All groups share one centre, and each spreads out both ways along 13 directions, with some noise.
In the rows, 128 means zero.
Known rows, each followed by its group:
[ 67 167 114  99  93 148 150 102 104 151 170  85 105 125 139 132 156 115] -> R
[ 64 142 147 104 134 142 132 160 135  86 157 104 114  95 141 147 135  96] -> R
[170 168 164 117 137 115  71 128  63 138 151  85  84 165  93  88  83 153] -> S
[ 66 126 109  94 132 135  87 114 139 148 121 148 144 118 183 119 165 127] -> C
[154 111 102 152  94 118  95 113  81 100 148 130 160 182 113 124 126 141] -> R
[152  84 154 119 111 168 112 135  63 102 125 132 103 144 135 104 108 190] -> S
[168 156 128  77 175 125 120 118 118 116 130 128 153 205  83 118  72 129] -> K
[111 148 161 129 113 104 115 132  70  80 151  92  93 143 142 107 122 139] -> C
[142 163  81 135 100 125 145  74 103 133 178  78  73 132 138 111  97 111] -> S
[128 150 134 191 100 118 111 163  93 110 150  82 132  88 102 155 171 127] -> K
[129 152 161 113 115 141 152 127  95 104 101 117 117  91 102 163 162 107] -> C
[150 161  86 100 121 113 127 189  80 126 138 141 133 131 124 126 111 116] -> C
[109 137 167 143  94 144 119 142 106 156 110  72 141 154 153  84 158 152] -> K
[132  90 106 133 165 144 107 144 157 133 162 156 142 148 104 168  83  62] -> K
[130 117 112 160 113  97 106 138 103 169 109 165 161 146 142 114 150 142] -> R
[ 88 114  97 101 158 129  99 196 123 127 149 108  91 115 213 154 127 116] -> S
[175 155  88 103  83 123  88  96 170 119  84 116 127  81 123 135 148  80] -> C
[ 94 163 127 102 128 107 172 130 137 181 128 135 156 166 140  91 128 121] -> K
[ 97 122 119 122 123 163 100 128  72 151 150 116 151 190 150  63 102 170] -> C
[106 164 130 139 148  80 146 145 208  98  88  94 109 131 135 157 130  98] -> C
[122 112 171 148 125 133  54 105  93 122  95 136 142 158 110  87 124 159] -> S
[121 137 125 148 177 139 184 190 122  81 113 110 151  80 152 192 174 133] -> K
[101  91 152  72 160 176 122 198  95 111 121 139 133 126 176 136 131 145] -> C
[160 125 123 106 153 141 158 143  94 106 112 109 149 158 163 135 134 144] -> K
[ 77 166 131 114 156 116 125  81 139 124 144  82  67 147 160 127 103  84] -> S
[118 119 114 162  98 133 182 188 124  98 179  92 152 153 112 148 116  98] -> C
[ 76 144  99 118 142 171 106 129 131 134 128  82 113 124 138 177 133  71] -> R
[158 105 149  41 166 191 104 133 120 100  98 110 117 136 144 162 130 151] -> S
[160 174 111  85 178 114 145 162 131 170 148 118 122 141 128 128  94 113] -> S
[ 84 131 135  82 157 132  68 170  88 142 114 129 120 144 182 112 137 163] -> C
[ 82 202  80 167 139 129 133 102 115  93 144  58 101 144 119  92  77 117] -> S
[146 112  93 177  74 137 130 171  82 143 146 126 136  85 119 158 170 152] -> S
[161 121 103  79 160 130  77 123 156 108 177 118 144 112 148 167 143 118] -> K
[147  96 152  64 134 150 130 128  81 116  80 164 117 175 140 132 124 153] -> S
[ 77 146  86 113 100  90 116 109 154  66 161  98 149 162 174 142 168 147] -> R
[151 130  62 132 123  98 154 141 114 183 112 133 115 154 170 167 143 113] -> R
[132 168  76 113  84 133 167  90 117 105 171 105 109 104 112 133 132 124] -> S
[ 85 137  86 129 126  98 142 163  83 136 108 153 105 165 170 115 110 149] -> S
[175 148 161 113 129 161 165 156 102  86  86  82 112 140  82 149 109 112] -> C
[121 113 165  82 166 128 160 142 144 133  99 166 164 160 133 152 134  86] -> S
[120 132 132 111 165 151 161 166 191 121 148  92 151 102 155 133 137 150] -> R
[162 109 110 120 120 143 152 105 138 107 125 141 144 111 138 126 144 161] -> R
[114 136 141 138  97 112 118 162 107 146 194 113 134 115 113 141 152 121] -> K
[ 99 140 121 179 121 155 139 173  69 160 100  92 132 141 135 134 141 113] -> R
[122 104  93 139  71  97  83 111  80 131 156 153 127 147 161 113 140  97] -> R
[ 90 104 117 157 109 114 180  85 114  99 194 130  95 125 166 128 126 134] -> C
[141 128 134 126 130 155 165 142  72 101 121 133 109 127  81 179 125 135] -> R
[138 156 149 122 120 104 134  92 109 185 124 155 162 101 115 133 204 176] -> K
[157 123  73 163 122 159 115 139 125 149 165  86 117  89 145 136 118 116] -> S
[125 162 136 169 150  41 143 196 124 132 120 122 100 132 137 157 132 119] -> C
[141 166 155  97 104 104 161 139  99 153 177 120 104 113  90 149 155 170] -> R
[127 149 132 130 105 122 137 159  93 125 159  79 127 106 154 156 178 132] -> K
[140 174 107  70 166 121 122  82 187 120 167 109 181 140 126 109 130 122] -> K
[120 124 190  94 123 157 116 137  78  92 122 121 141 105 133 129 162 116] -> C
[121 132  97 154  68 134 132 168  88 104 120 114  70  82 137 122 125 140] -> C
[110 133 110 117 125  90 173 183  82  67 188 138 149 146 157 130 129 142] -> K
[ 91 152 133  43 115 143 155 156 146 159 169  83 108 132 181 115 136 117] -> K
[ 63 181  84 126 118 131 139 157 132 124  99 103 129 173 122  87  95 147] -> C
[133 148 113 146  91 133 111 137 103 109 127  69 131 161 146  84 116 127] -> K
[135 149 133 125 146 103 102 113 184 127 133 158 191 128 109  67 108 122] -> R
[134 161 196 149 127 121 126 189  91  77 128 116 126  79  74 104 117 129] -> R
[129 122  89 164 153 126  80 181 152 129 132  98 135 108 145 173 129  76] -> K
[ 69 151 107 167 113  89 112 129 125 110 103 156 174 145 121 136 148  65] -> S
[ 98 101 103 118 133 161  85 113 142 113 132 101 163 179 178 108 119 101] -> R

New rows, each followed by its group:
[141 124  86 148 122 144 148 148 110 180 166 132 124 124 108 160 110  80] -> R
[108 146 116  96 155 125 144  99 153 155  75 143 156 153 149 137 168 177] -> R
[ 94 143  71 126  96  78 120 126 125 142 157 121 138 174 179 123 138  94] -> R
[132 123  64 110 122 149 149 117 131  93 104 134 141 110 139 194 143  36] -> S
[160 154 135 130 133 102 150 145  29 139 157 142 157 163 107 133 124  95] -> C
[ 99 228  74  88 160  87 148 107 170 185 107 130 133 110 114 147 152 120] -> S
[128  94 132  89 146 195 146 147 124 109 139 105 101 103 159 157 116 108] -> R
[107 110  80 124  86 130 176 109  82 156 160 164 106 123 128 192 163 129] -> R
[173 130 122 133 107 118  64 143  73 143  94 128 142 146 150  83 120 105] -> C
[103 196 121 166 148 122 134 132 162 151 101 127 155  62  87  99 129  87] -> R
[154 108 117  89 165 191 129 150 128 117  85  82 102 174 151 134  67 102] -> K
[128 130 175 102 123 136 105 105 109 147 135 131 106 114 112 111 148 199] -> S
[101 156 150 115 164 143  96 142 197 168 144 101 171 112 143  76 122 114] -> R
[150 100  59 165 127 148 155 120 131 104  93 128 161 143 162 134 122 115] -> R
[156 109  92 103 112 131 141 106 148 115 168 141 123 105 152 122 119 123] -> C
[105 126 172 121 131 140 158 151 145 102 172  82 153 147 128 136 136 112] -> S
[118  92 172 108 155 175 121 125 138 119  82 143 171 162 130 109 134 176] -> S
[118 133 152 151 151 155 160 179 121 124  98 128 133  84 114 144 138 132] -> R
[155 160 132  50 106 127 174 119 149 104 156 109 179 152  94 170 163  84] -> S
[126 143 117 142 108 120 147 145 134 124 168 119 138 147 107  77  92 172] -> C
[116 162 117 133 124 120 172  97 169 169 115 142 179 108 142  64 153 169] -> R
[178 129 149 139  86 166 137 134  81 121 118 113 153 122  80  95 123 120] -> C
[146 123 154 109 128 107  95 123  85 109 133 139 129 113 162 113 146 108] -> C
[137 130 155  94 162 134 123 147 147 162 140 108 129 117 121 215 181 132] -> C
[100 123 116 114  96 149 125 117 143 140 180  80 146 132 168 124 174 175] -> R
[217 148  74  62 142 156 161 139 130 140 112 138 132 136  90 140  85 124] -> C
[133 147 162 153 100 137 140 100  37 129 166 106 152 164  95 103 130 130] -> C
[ 51 154 190 111 148 105 102 136 108  92 108 120 116 123 165 119 165 131] -> C
[165 139 117 149  72 130  96 165 104 129  76 136 124  73 117  89 132 123] -> C
[165 158 127 120 102 110 127 148  84 162 131 112 115 122  96 173 161 118] -> S
[140 160 166 107 142 141  93 127  87 184 123 134 122 139  67 117 104  99] -> R
[112 137 105 122 120  88 112 151  87 177  78 180 107 128 150 147 160 162] -> K
[ 88 174  79 137 111 141 127 160 141 187 102 114 171 160  92 129 134 125] -> C
[ 95 112 110 142 124 128  70 146 143 143 126 106 159 143 191 101 141  99] -> R
[191 111 141 189  99 159 102 177  79 171 129  72 115 108 111 148 141 124] -> K
[130  78 138  86 156 151  70 140 135 133 149 120 128 139 200 127 141 147] -> C
[128 117 155 122 117 188 149  95  92 124  57  87 108 151 143 131 146 144] -> K
[124 134  88 156  73  94 147 137 131  56 181  91 111 142 154 109  97  88] -> C
[141 152 109  82 137 121  91 150 134  56 219  81 136 169 110 121  75 105] -> K
[130 142 160 106  86  97 119 136  87 171 192 157 104  91  89 140 163 151] -> R
[146  94 147 117 125 106 118 108  84 106 211 127 118 113 169 167 164 101] -> C
[136 138 122 136 116  97  98 156  72 153 122 132 117 161 116 168 145 126] -> R
[124 142 145 100 162 142 172 157  89 125  91 135 138 138 123 164 134  99] -> C
[ 98 111 108  59 172 173 126 106  78 163 173 135 151 175 166 163 147 134] -> C
[111 143 108 149 125  80  97 167 137 156 108 134 110 103 160 153 157 118] -> C
[163 117 105 115  98 110 112 167 113 102 202  71 109 152 147 181 150 154] -> R
[136 120 152  92 154 126  40 107 135 131 130 131 140 135 119 159 164 153] -> K
[150 157 125 144 151 104  52 131 134 123 138 116 145 103  84 174 162 132] -> K
[123 171 105  99  84  82 134  91 108 109 149 133 130 145 109 147 144  63] -> S
[131  99 177 112 176 146 178 175  72  89 100 123 103 145 161 168 121 113] -> C
[162 124 140 107 140 182 159 159 123 136  78 125 166 139  99 129 117 116] -> C
[108 157 119 100 166 133 197  82 114  96  98 107 167 164 155 166 163 105] -> K
[129 113 130 122 120 107 105 168  74  83 105 118 117 174 161 160 143 138] -> R
[129 116 194 143 125 113 144  96  84  98 168 124 127 116 131 128 158 125] -> C
[ 76 131 121 110 144 117  79 183 153 181 131 135 190 135 161 171 189  98] -> C
[130 181 101 117 102 143 206  82 125 130 169 120 125  92  75 124 129 130] -> R
[149 142 133 131 126 164 193 175  86  80 151  91 157 170  86 114  89 156] -> S
[141 143  99 122 144 168 170 112 141  97 117  90 142 132 125 134 113 127] -> R
[140  91 132 126 152 118 156 171 151  96 172 112 116 151 168 140  99 137] -> C
